The same things were measured in two ways. Each way mixes the same 9 hidden numbers, adds some noise and spreads widely along 6 directions of its own, which tell nothing about the thing.
(in the rows, 128 means zero)
Some things both ways: the first way, then the second way.
128,134,136,120,131,158,158,121,153,109,119,140,162,136,149,126,128,120,136,145,140
116,147,97,124,140,101,129,118,118,81,139,128,113,116,172,151,116,121,162,113,115,147,148,138,172,119,135

105,131,158,123,139,150,128,159,165,155,127,148,91,126,148,155,124,124,114,102,139
132,113,116,154,139,146,114,108,123,134,122,144,131,141,149,117,152,105,112,147,130,128,137,122,125,138,114

143,124,142,139,134,134,127,124,136,104,124,129,133,149,126,114,128,132,124,145,130
122,110,172,148,136,142,112,126,138,145,123,151,173,132,131,88,160,140,100,145,144,117,110,158,63,112,147

114,127,143,129,100,127,122,123,141,122,122,119,130,111,116,142,109,109,92,101,144
132,112,128,136,122,138,127,125,132,145,143,123,142,138,118,94,127,117,107,137,119,123,117,120,107,114,98

111,121,142,122,124,138,138,117,150,116,138,124,114,119,110,129,103,101,89,131,148
111,136,115,124,132,108,132,128,114,111,170,113,144,128,131,114,114,106,152,126,115,140,142,113,142,119,96

154,125,118,167,137,105,108,148,114,149,117,108,124,89,150,153,127,148,148,98,110
139,142,158,129,138,133,118,119,124,131,128,118,134,125,126,122,133,114,119,146,131,135,134,147,103,107,119

115,109,159,160,107,152,115,121,169,101,145,137,135,150,127,148,155,116,103,90,106
137,120,117,139,118,140,132,121,130,125,110,126,128,128,133,123,135,121,131,122,109,120,136,148,137,132,113

111,145,119,103,140,152,127,112,149,125,149,117,119,151,139,125,120,125,132,131,137
116,144,129,137,136,129,116,121,105,111,153,125,139,132,140,154,143,104,163,140,135,136,167,136,142,132,124

145,117,123,134,141,127,129,121,126,122,96,111,138,107,131,134,136,113,135,145,134
127,144,136,136,137,118,136,143,131,102,135,119,128,125,130,150,126,118,144,125,130,125,130,141,122,121,131

148,109,143,173,170,127,81,138,123,144,134,114,53,117,129,149,135,133,116,132,99
134,116,135,141,131,142,117,112,126,139,127,133,146,136,128,92,148,119,128,137,126,141,131,135,111,129,112

130,139,101,115,156,125,113,123,103,123,119,96,105,106,141,114,115,128,129,188,148
105,128,121,137,157,128,121,116,138,129,166,136,142,143,163,99,137,141,131,133,132,128,140,122,110,119,181

113,130,129,90,123,109,134,119,132,141,114,120,119,113,119,140,105,116,126,127,167
137,144,138,140,141,131,121,132,128,116,142,126,123,127,130,147,124,102,111,149,136,130,129,132,110,121,117

157,135,113,141,148,132,107,111,105,126,102,105,133,91,149,137,142,122,138,148,123
149,128,118,148,127,144,117,131,132,125,97,130,115,139,122,126,129,120,122,139,133,128,111,155,113,133,111

139,146,108,145,164,128,128,149,113,135,110,111,134,100,167,135,137,143,161,139,114
125,137,127,140,139,125,120,125,116,121,113,116,131,134,141,138,131,118,138,131,131,117,136,152,128,119,133

134,129,146,125,160,124,115,138,117,129,94,123,92,100,131,121,132,108,102,156,147
112,115,111,136,131,110,129,124,146,128,146,119,144,137,120,99,121,123,150,130,115,115,117,119,129,116,110

101,133,125,97,129,157,156,127,155,123,107,134,167,135,141,133,146,100,151,148,137
121,115,120,144,141,135,135,116,138,133,141,131,146,125,139,111,138,115,119,126,116,103,142,135,125,132,146

150,136,133,159,139,170,148,119,152,115,131,137,149,115,160,111,133,127,126,140,118
119,132,97,139,136,119,93,100,115,112,144,143,144,129,147,99,120,105,145,151,126,152,135,142,144,138,97

106,118,148,160,133,106,121,164,139,133,151,135,102,131,117,152,122,152,137,110,115
121,126,117,148,154,139,103,93,129,143,142,141,142,138,156,92,133,98,100,168,122,126,147,119,122,134,119

134,139,125,139,144,126,127,118,111,141,111,118,139,106,125,149,134,116,156,136,118
149,111,74,137,120,143,128,113,140,123,120,132,98,124,142,122,107,120,101,117,104,119,119,138,150,129,119

106,140,144,118,121,140,157,124,162,116,151,148,156,161,123,135,113,132,139,118,139
118,127,138,133,148,123,112,110,120,130,161,147,151,116,144,98,133,106,115,153,133,137,132,132,109,112,122

107,141,126,129,130,140,130,148,146,140,124,125,142,103,169,163,150,138,147,98,125
141,116,115,163,141,171,130,124,127,139,91,148,103,145,168,157,155,120,86,139,132,94,147,146,122,139,168

152,124,116,169,162,132,120,133,124,143,131,105,114,145,131,165,132,132,167,112,95
144,141,128,133,118,126,129,135,102,101,128,104,122,125,111,166,130,96,158,118,129,141,142,140,146,128,85

125,130,137,145,133,118,117,125,132,122,126,117,124,106,134,156,138,134,124,100,127
126,106,120,141,118,152,148,146,133,153,143,130,124,146,116,121,136,121,119,136,119,102,130,118,113,120,115

135,135,148,102,111,142,139,138,152,143,85,136,117,87,154,110,108,109,84,111,180
121,123,130,127,127,116,130,133,145,111,155,125,135,127,137,129,123,135,124,119,125,125,115,123,115,99,138

148,133,123,155,128,139,128,118,122,107,112,108,161,138,127,136,126,118,135,140,117
123,102,113,136,124,137,122,116,141,145,145,133,144,142,128,86,133,132,120,130,117,124,118,120,114,118,119

Other things, the second way, with their names:
<1045>: 129,133,104,121,119,132,149,145,129,122,148,124,106,128,132,129,106,128,137,124,109,126,131,134,138,113,120
<260>: 134,132,108,134,114,133,121,132,118,110,133,119,116,126,135,172,111,110,116,128,121,109,134,147,142,114,115
<82>: 146,112,129,150,123,148,123,120,121,129,89,138,131,125,135,129,147,119,111,125,127,115,125,165,118,129,124
<635>: 123,128,147,120,127,116,126,126,117,118,128,120,141,121,138,133,140,140,151,114,131,130,131,155,121,91,143
<232>: 125,149,107,127,126,102,134,139,137,89,138,110,115,127,128,149,107,118,169,120,114,138,126,130,153,123,103
<887>: 134,126,104,138,114,133,131,136,134,113,129,106,137,134,116,121,111,125,126,105,110,118,123,145,130,138,113
<805>: 129,135,112,117,112,128,124,123,118,118,150,128,127,117,128,123,113,123,152,127,112,140,139,154,143,112,109
<339>: 143,139,85,133,134,131,135,123,150,120,154,112,109,125,116,100,88,97,111,135,97,131,124,117,140,144,91
<723>: 140,136,124,119,117,112,123,125,140,120,150,83,140,126,89,105,98,122,145,113,110,135,113,136,123,109,94
<213>: 127,93,125,154,130,159,124,111,145,165,132,143,150,143,131,88,148,117,86,148,117,96,130,120,101,129,126
<692>: 116,136,121,130,137,117,151,129,105,109,149,105,136,120,144,151,128,99,146,109,110,115,166,122,158,122,123
<909>: 116,103,113,131,121,132,137,127,138,144,163,130,145,137,121,91,127,123,128,130,111,119,125,108,122,115,109
<963>: 110,140,120,136,133,126,121,117,110,113,150,138,142,122,153,143,133,99,145,146,119,125,167,140,151,132,116
<869>: 126,137,119,125,125,117,135,136,141,121,132,105,128,131,121,111,102,125,132,128,107,120,120,134,127,112,104
<302>: 127,140,129,125,132,102,120,123,124,97,127,130,131,112,133,132,128,126,176,124,131,146,123,162,137,109,120
<375>: 133,114,117,143,124,149,110,108,121,127,124,143,135,134,155,126,142,120,104,134,123,128,139,139,128,128,126
<286>: 123,127,120,146,122,135,142,130,144,107,127,131,134,124,136,158,146,124,152,116,112,100,154,151,144,141,149
<1187>: 121,145,130,141,162,129,117,117,126,105,150,161,125,116,173,138,137,112,120,153,142,138,145,147,118,128,164
<513>: 127,126,106,136,123,138,118,126,139,135,153,134,127,144,121,98,117,115,131,154,120,138,123,118,121,130,92
<620>: 106,130,127,158,123,157,108,126,114,146,139,146,145,154,138,146,145,88,123,190,130,97,169,129,127,144,92
<185>: 124,120,139,153,134,144,101,121,130,146,124,141,144,149,126,119,150,119,127,165,146,115,126,144,99,124,125
<268>: 145,129,149,139,140,153,138,145,139,134,125,140,123,126,140,112,128,136,76,132,133,125,112,156,75,115,158
<313>: 120,127,132,139,134,116,124,125,144,113,131,127,143,124,135,132,134,132,142,124,126,111,125,150,120,115,148
<206>: 147,115,118,133,112,134,125,133,135,136,115,121,126,119,103,122,108,121,110,127,120,103,98,163,113,105,104
<786>: 118,134,138,130,129,126,117,119,124,126,154,132,144,125,131,130,135,113,148,148,126,129,146,136,127,114,115
<822>: 126,104,161,146,138,130,126,121,138,142,128,115,160,143,114,105,167,131,140,120,139,120,121,120,94,111,139
<1201>: 144,93,114,157,122,149,125,132,144,144,118,146,130,135,113,110,130,109,80,142,129,101,93,130,98,127,102
<753>: 142,145,153,138,122,141,125,138,108,132,121,102,135,139,100,142,133,91,136,150,128,129,144,135,116,129,71
<33>: 141,124,110,136,113,126,118,122,118,106,115,128,134,107,125,143,115,110,123,118,118,115,122,173,141,123,106
<938>: 129,106,120,130,115,132,133,112,126,132,131,124,140,117,131,130,135,117,123,114,107,103,139,138,141,108,120
<1182>: 138,123,123,153,128,159,121,120,119,133,115,134,131,140,142,129,143,105,101,142,122,118,147,139,123,144,114
<410>: 126,124,91,140,121,137,125,131,116,117,140,141,119,132,140,134,115,104,123,140,119,124,134,134,146,135,98
<984>: 112,110,126,144,139,133,128,116,142,148,143,141,151,138,138,86,142,121,125,147,118,114,133,119,113,125,125
<1029>: 145,119,112,155,125,156,132,131,137,136,113,122,119,140,121,135,129,104,99,139,117,101,131,133,120,146,110
<1002>: 114,148,154,142,164,123,121,130,133,122,155,137,141,131,143,122,140,117,136,156,148,133,138,137,94,121,158
<505>: 123,146,128,143,171,111,110,99,131,124,143,128,137,124,146,101,123,87,125,165,128,138,138,118,124,130,111
<184>: 132,130,90,135,122,123,113,116,138,99,141,130,122,120,143,136,106,117,124,124,113,129,127,144,149,130,119
<221>: 125,129,118,130,136,127,118,119,129,131,164,129,133,127,131,106,112,110,113,147,124,133,124,123,117,111,112
<776>: 149,126,115,158,127,152,103,124,137,126,110,138,128,147,120,105,130,111,104,153,133,141,110,141,103,154,94
<1069>: 139,128,104,173,174,132,80,96,157,130,122,153,127,142,142,89,125,93,88,183,149,127,99,130,99,154,124
<426>: 129,119,121,134,131,143,117,115,120,146,136,150,128,128,141,100,130,110,111,160,126,132,129,133,117,114,102
<86>: 141,131,110,146,151,119,106,99,120,121,118,110,129,127,134,114,119,87,114,137,123,129,127,128,138,131,99
<893>: 130,109,111,137,110,143,139,128,133,124,125,134,133,124,137,128,132,126,116,115,105,108,132,143,135,126,121
<492>: 136,118,90,134,116,134,129,131,127,108,134,123,131,127,130,105,112,135,129,95,112,136,118,154,135,138,128
<74>: 123,112,137,165,128,164,117,130,122,133,115,150,143,148,149,154,167,123,110,141,144,99,148,152,107,141,157
<1027>: 142,130,110,137,135,126,133,131,144,133,127,102,118,135,108,110,105,116,123,129,116,113,112,133,119,121,112
<958>: 115,120,110,124,110,124,127,130,114,114,151,109,125,141,137,163,128,131,155,109,123,119,141,121,150,100,127
<927>: 111,127,134,136,123,128,148,158,120,128,155,119,142,144,111,125,134,115,158,131,126,122,136,118,117,124,102
<539>: 134,141,134,146,139,142,107,117,112,119,123,142,124,131,156,152,140,100,113,158,137,133,147,143,124,128,118
<10>: 128,146,120,136,128,128,114,114,137,101,147,143,132,111,135,147,127,111,154,142,121,130,150,164,142,139,130
<940>: 124,125,121,140,135,141,127,136,130,135,148,138,130,142,137,107,126,121,111,145,130,128,125,127,105,124,126
<253>: 124,111,99,146,125,148,144,144,132,119,139,137,117,142,153,145,132,134,110,109,124,108,131,127,127,129,160
<252>: 122,129,137,134,160,127,117,102,138,129,143,154,138,117,169,95,138,129,109,146,129,137,132,142,106,111,164
<322>: 124,127,103,135,131,115,124,118,122,104,135,124,136,122,143,116,121,117,142,113,115,137,132,140,146,129,119
<89>: 127,119,150,121,126,121,141,136,135,138,145,125,146,113,116,102,122,128,117,126,119,116,112,143,97,89,122
<557>: 140,133,117,117,114,121,138,138,129,118,120,104,116,126,118,118,108,140,147,107,112,137,112,152,129,104,113
<1013>: 127,129,119,151,137,135,89,119,129,130,134,156,133,145,140,104,122,102,102,183,143,144,108,126,103,129,83
<47>: 106,147,145,132,147,109,135,138,112,114,146,132,143,123,141,129,132,104,159,148,129,131,147,135,127,115,111
<874>: 136,115,99,132,128,112,133,126,148,121,143,114,124,132,106,89,108,113,137,124,112,137,98,106,131,122,82
<900>: 147,125,121,140,120,135,138,140,138,132,102,96,112,143,111,137,118,115,115,124,114,106,116,127,123,119,97
<1161>: 138,137,142,151,148,144,130,138,121,132,120,116,133,152,125,107,142,108,119,142,136,142,130,121,98,145,109
<70>: 114,123,153,145,155,140,112,107,129,146,133,155,146,126,166,124,154,119,100,161,140,103,146,146,99,106,168
<249>: 128,120,124,149,132,147,126,123,123,151,113,127,126,147,130,123,141,100,120,159,123,106,142,124,126,129,96
<181>: 148,117,113,135,110,124,119,135,134,126,108,102,127,142,98,104,109,126,126,119,120,133,88,135,116,115,76
<727>: 111,128,148,131,143,109,132,134,137,122,156,129,150,125,125,114,134,124,147,134,134,123,121,131,105,102,135
<408>: 117,150,146,121,142,97,121,115,110,92,154,116,157,101,134,137,130,109,173,116,128,144,150,158,140,114,129
<965>: 118,140,137,120,130,111,134,138,107,99,144,125,143,118,145,124,126,125,149,113,125,153,134,142,127,110,119
<341>: 135,111,113,126,125,124,137,119,146,132,139,142,128,107,123,93,117,122,123,130,107,122,110,142,125,108,111
<878>: 111,103,113,146,125,145,130,128,117,138,159,155,134,145,144,129,150,103,126,151,127,119,145,99,132,127,103
<561>: 133,143,142,146,123,133,131,160,124,112,116,129,122,135,113,169,130,109,140,150,142,113,123,156,110,124,104
<1126>: 123,126,119,146,122,139,103,116,123,136,134,141,144,141,120,108,134,101,138,167,128,129,133,136,126,138,77
<271>: 123,124,136,144,142,118,100,116,138,131,130,141,151,124,127,104,128,124,125,150,144,116,103,164,96,109,138
<672>: 135,103,113,145,113,144,138,134,119,129,113,121,125,139,129,153,143,118,121,111,121,100,131,132,137,120,119
<720>: 127,113,121,145,118,145,123,121,142,155,124,99,147,156,108,102,132,123,124,132,111,99,131,123,117,128,108
<122>: 140,140,116,133,116,126,130,137,131,115,115,90,124,137,116,134,105,121,124,115,110,121,123,140,132,121,102
<480>: 122,103,145,137,126,147,110,98,128,151,163,152,162,122,129,105,155,114,114,150,129,119,143,134,106,111,129
<450>: 118,120,149,141,130,138,137,123,120,134,123,132,142,136,140,140,166,115,150,137,123,115,160,128,130,120,123
<651>: 117,128,149,137,137,131,132,126,135,146,151,133,150,124,119,110,134,105,127,158,121,107,139,132,107,115,113
<514>: 119,112,164,135,124,151,113,117,107,150,148,147,163,130,142,117,158,124,101,146,139,121,143,146,91,101,137
<314>: 95,156,112,132,143,99,126,137,111,85,158,135,131,131,162,158,126,108,187,142,131,143,159,129,160,130,121
<272>: 129,99,106,136,119,142,133,126,134,150,142,128,129,143,120,96,129,123,117,129,116,120,115,112,120,114,104
<860>: 121,136,129,122,139,92,117,115,148,108,156,110,154,115,116,90,109,125,153,121,117,140,111,139,121,108,119
<1082>: 119,134,143,153,143,142,115,117,133,125,122,128,151,143,148,124,153,127,129,137,131,117,150,150,110,140,158
<744>: 137,134,131,146,138,144,121,125,116,115,128,132,132,132,147,132,134,104,101,136,129,137,140,135,117,139,120
<724>: 105,133,131,119,122,95,124,133,125,112,163,110,167,122,111,99,109,124,165,121,118,130,121,141,125,103,101
<1042>: 122,124,101,126,154,122,138,112,142,123,143,157,113,114,175,84,120,136,122,131,111,141,125,137,131,112,157
<766>: 140,101,111,139,107,151,144,147,134,132,114,131,122,137,135,127,125,140,89,106,116,106,107,139,112,114,132
<306>: 144,128,167,143,131,138,122,130,117,146,117,118,149,130,97,109,141,93,114,157,135,125,121,140,90,119,75
<394>: 115,144,101,125,130,122,111,105,114,128,151,126,131,134,137,99,111,100,159,159,107,147,154,127,158,130,77
<701>: 121,138,109,138,130,122,115,126,134,113,142,142,124,128,135,130,118,114,149,153,127,128,131,147,135,127,112
<906>: 133,133,137,148,147,134,118,132,138,125,128,126,125,147,134,131,137,117,115,150,142,128,119,120,101,123,127
<1066>: 136,124,110,143,129,119,107,111,137,118,118,112,146,133,120,93,111,110,115,131,115,131,108,136,123,133,88
<759>: 135,132,113,143,161,155,110,90,137,144,135,150,111,134,175,103,136,111,88,164,121,134,151,127,122,132,153
<1214>: 125,142,154,109,123,108,139,136,120,122,145,116,146,104,113,117,118,124,157,124,117,133,127,159,118,88,109
<501>: 127,141,123,127,141,115,132,118,135,114,147,118,124,117,132,130,119,110,147,133,115,128,142,134,139,117,123
<1090>: 124,144,102,131,131,114,115,132,149,110,149,126,115,132,123,127,98,121,147,149,123,131,113,137,130,120,111
<1005>: 124,140,151,135,161,101,104,109,128,122,138,115,154,122,125,102,131,110,147,143,144,140,118,140,104,107,127
<344>: 134,149,136,133,163,99,101,100,127,113,129,113,136,116,132,105,116,103,137,146,134,145,118,144,119,114,116
<1143>: 124,142,118,138,141,119,112,115,120,128,134,119,129,133,132,121,116,92,135,163,123,127,139,128,137,123,88
<352>: 134,109,101,152,130,139,102,101,135,135,112,143,139,127,140,101,121,104,88,150,116,108,117,145,125,133,102
<960>: 128,111,110,154,133,158,115,108,129,139,139,149,131,144,152,117,148,108,104,149,124,124,147,117,126,142,126
<477>: 122,129,126,127,128,120,122,115,118,131,133,122,144,121,129,103,123,114,144,136,114,127,136,146,133,112,103
<284>: 143,118,110,150,114,140,117,137,132,127,96,129,112,142,114,145,130,117,137,140,132,114,110,147,128,128,94
<135>: 126,119,110,128,114,132,151,143,120,116,129,130,133,124,136,110,125,128,138,105,104,130,132,143,138,128,110
<1210>: 113,131,146,144,131,138,136,129,121,131,125,114,152,142,144,132,149,119,131,128,116,106,163,135,124,128,136
<391>: 142,134,96,137,118,133,133,134,138,118,114,112,108,137,119,123,107,114,136,130,105,128,123,135,144,139,85
<18>: 128,127,149,153,157,141,105,111,129,146,123,151,131,133,147,130,149,102,102,178,149,110,132,139,97,115,137
<1218>: 124,131,96,150,109,141,121,145,113,123,122,126,120,151,122,153,116,96,136,155,122,108,138,134,145,143,69
<769>: 132,110,115,141,107,155,147,145,126,126,117,132,101,142,147,188,146,131,121,119,123,94,143,131,138,112,141
<443>: 135,125,143,138,138,138,121,119,149,148,126,130,130,135,119,101,138,130,128,149,130,124,118,142,96,113,133
<396>: 136,127,133,143,124,141,125,125,127,131,118,126,129,131,125,142,134,103,114,147,121,108,137,139,122,124,102
<586>: 116,126,95,134,133,136,138,130,131,129,151,150,112,129,154,123,117,115,128,147,112,117,143,129,142,125,126

Some of these things the first way, each followed by its name:
139,96,141,150,171,111,119,134,133,145,139,123,60,124,108,142,110,133,123,153,128 -> <744>
103,133,142,98,115,120,149,114,145,101,130,139,178,148,117,140,131,120,148,120,139 -> <651>
157,146,122,112,154,128,141,94,113,116,103,129,160,111,145,108,135,127,152,169,142 -> <701>
126,127,147,136,165,104,124,149,130,124,128,134,115,130,137,153,133,143,142,121,122 -> <249>
132,132,118,133,173,125,121,134,118,112,132,108,109,170,126,131,131,135,155,167,121 -> <1005>
124,121,132,137,102,151,138,123,152,97,120,127,171,154,127,117,145,113,135,140,128 -> <860>
130,128,158,128,163,137,124,137,153,127,145,145,87,140,143,133,124,144,112,122,135 -> <272>
116,126,139,152,102,134,119,111,142,105,151,114,135,161,94,142,110,116,107,106,120 -> <375>
131,138,115,125,140,111,130,124,106,134,117,118,138,99,135,139,113,138,153,158,141 -> <940>
129,155,123,133,112,144,112,129,131,124,116,114,147,101,162,126,135,133,120,104,138 -> <185>
138,123,140,144,123,150,117,101,157,116,149,134,139,149,131,119,164,135,156,119,105 -> <10>
120,131,117,129,154,140,154,151,139,141,97,115,134,117,140,152,123,101,146,133,128 -> <86>
107,114,136,131,92,126,114,127,157,125,139,116,130,117,132,153,126,121,100,70,131 -> <753>
112,138,155,103,159,152,135,139,161,143,121,136,89,134,147,130,125,114,104,105,149 -> <672>
115,134,141,110,134,125,131,127,130,127,117,135,128,113,135,134,121,123,123,144,147 -> <252>
105,126,129,138,154,102,108,164,128,138,145,131,107,135,144,147,152,161,177,134,110 -> <1027>
119,131,154,131,161,128,132,135,140,125,144,148,96,142,130,124,124,148,131,156,138 -> <314>
174,115,150,154,172,92,133,115,109,108,126,131,105,137,105,115,95,151,128,169,144 -> <1013>
150,119,160,110,173,143,160,106,155,112,101,143,118,131,128,120,129,103,110,142,158 -> <1201>
123,160,124,143,127,127,119,117,117,101,139,116,148,145,119,119,140,136,151,139,121 -> <271>
125,116,132,113,161,116,145,139,124,135,91,125,120,102,131,145,121,108,136,161,147 -> <505>
112,144,130,117,111,136,99,130,130,136,132,127,125,105,158,130,135,139,117,117,131 -> <557>
136,135,122,147,132,89,101,140,90,149,123,122,124,121,122,158,118,157,182,153,119 -> <513>
119,134,147,89,132,139,138,105,158,113,148,152,142,119,160,113,134,141,116,132,150 -> <1045>
99,127,149,125,104,134,127,134,141,116,115,134,141,119,120,149,131,107,106,122,135 -> <984>
159,149,112,178,147,125,115,137,122,117,144,95,120,158,132,130,113,155,144,98,114 -> <958>
138,112,150,115,151,129,131,123,152,133,107,131,106,101,141,137,123,108,92,107,142 -> <306>
146,135,136,131,162,134,160,105,133,116,125,133,147,123,127,128,121,126,148,155,131 -> <410>
139,101,136,166,130,105,112,130,135,123,155,130,124,118,137,146,141,169,151,129,113 -> <268>
139,142,136,119,139,124,119,106,110,134,107,119,119,93,128,127,115,112,112,140,141 -> <1126>
141,138,151,138,159,112,110,142,135,144,129,131,92,132,144,146,129,154,134,87,135 -> <769>
95,124,154,99,142,144,134,148,164,130,127,149,92,133,138,118,142,127,118,156,166 -> <1069>
134,132,96,143,132,104,102,140,89,127,96,82,141,108,125,140,126,114,148,149,112 -> <720>
101,139,152,110,130,127,127,145,145,142,134,149,111,140,127,144,117,130,131,129,141 -> <909>
124,152,149,132,138,146,101,138,140,149,120,143,99,110,161,133,148,134,122,116,127 -> <302>
96,113,140,120,118,129,119,146,155,119,133,126,113,128,128,133,129,116,103,120,131 -> <1210>
151,131,132,121,129,148,151,107,146,118,107,128,147,116,133,98,126,109,130,150,142 -> <184>
116,145,137,129,111,139,155,131,159,100,132,137,179,138,150,127,130,140,128,88,139 -> <70>
130,116,135,137,108,114,130,138,128,113,109,127,158,96,137,126,132,131,127,130,134 -> <869>
130,137,131,137,129,119,86,152,121,148,118,126,112,97,173,147,156,154,143,108,122 -> <443>
122,149,135,141,118,94,135,141,115,135,127,127,154,95,130,144,115,144,147,95,130 -> <620>
164,150,118,156,124,154,148,109,140,129,103,114,179,120,146,137,128,116,143,82,115 -> <480>
117,158,149,118,164,113,120,147,135,147,153,151,101,140,147,123,145,161,170,118,119 -> <206>
150,99,135,173,129,131,133,124,128,95,113,108,142,138,95,125,128,103,119,156,112 -> <1066>
154,131,119,111,176,128,156,108,122,126,114,135,140,125,146,123,123,135,171,185,145 -> <1187>
136,154,120,134,139,123,99,116,102,119,120,94,115,121,124,130,114,120,115,128,126 -> <635>
123,132,137,143,147,102,129,133,106,131,110,126,132,91,118,157,123,125,142,139,129 -> <47>
149,110,144,172,149,128,115,157,123,157,80,125,101,83,142,165,142,120,133,123,118 -> <874>
121,144,154,129,159,144,143,123,160,128,155,152,115,161,121,116,143,132,156,125,114 -> <33>
136,125,117,182,148,155,115,142,139,136,155,132,124,133,150,138,156,153,182,153,77 -> <492>
125,152,116,125,117,131,150,128,119,118,111,123,175,125,129,115,118,119,152,155,131 -> <724>
104,137,142,92,116,140,122,112,145,101,126,124,131,159,112,113,134,102,110,147,152 -> <313>
118,116,138,91,111,131,141,125,150,107,98,123,150,117,142,126,127,101,95,119,159 -> <900>
129,114,160,148,129,141,132,116,157,109,136,138,131,147,112,129,139,116,115,117,118 -> <893>
110,133,151,137,97,119,119,125,144,111,144,138,153,134,126,150,144,146,136,85,131 -> <561>
135,127,142,166,117,113,129,121,127,111,125,120,158,115,117,152,132,132,131,96,112 -> <89>
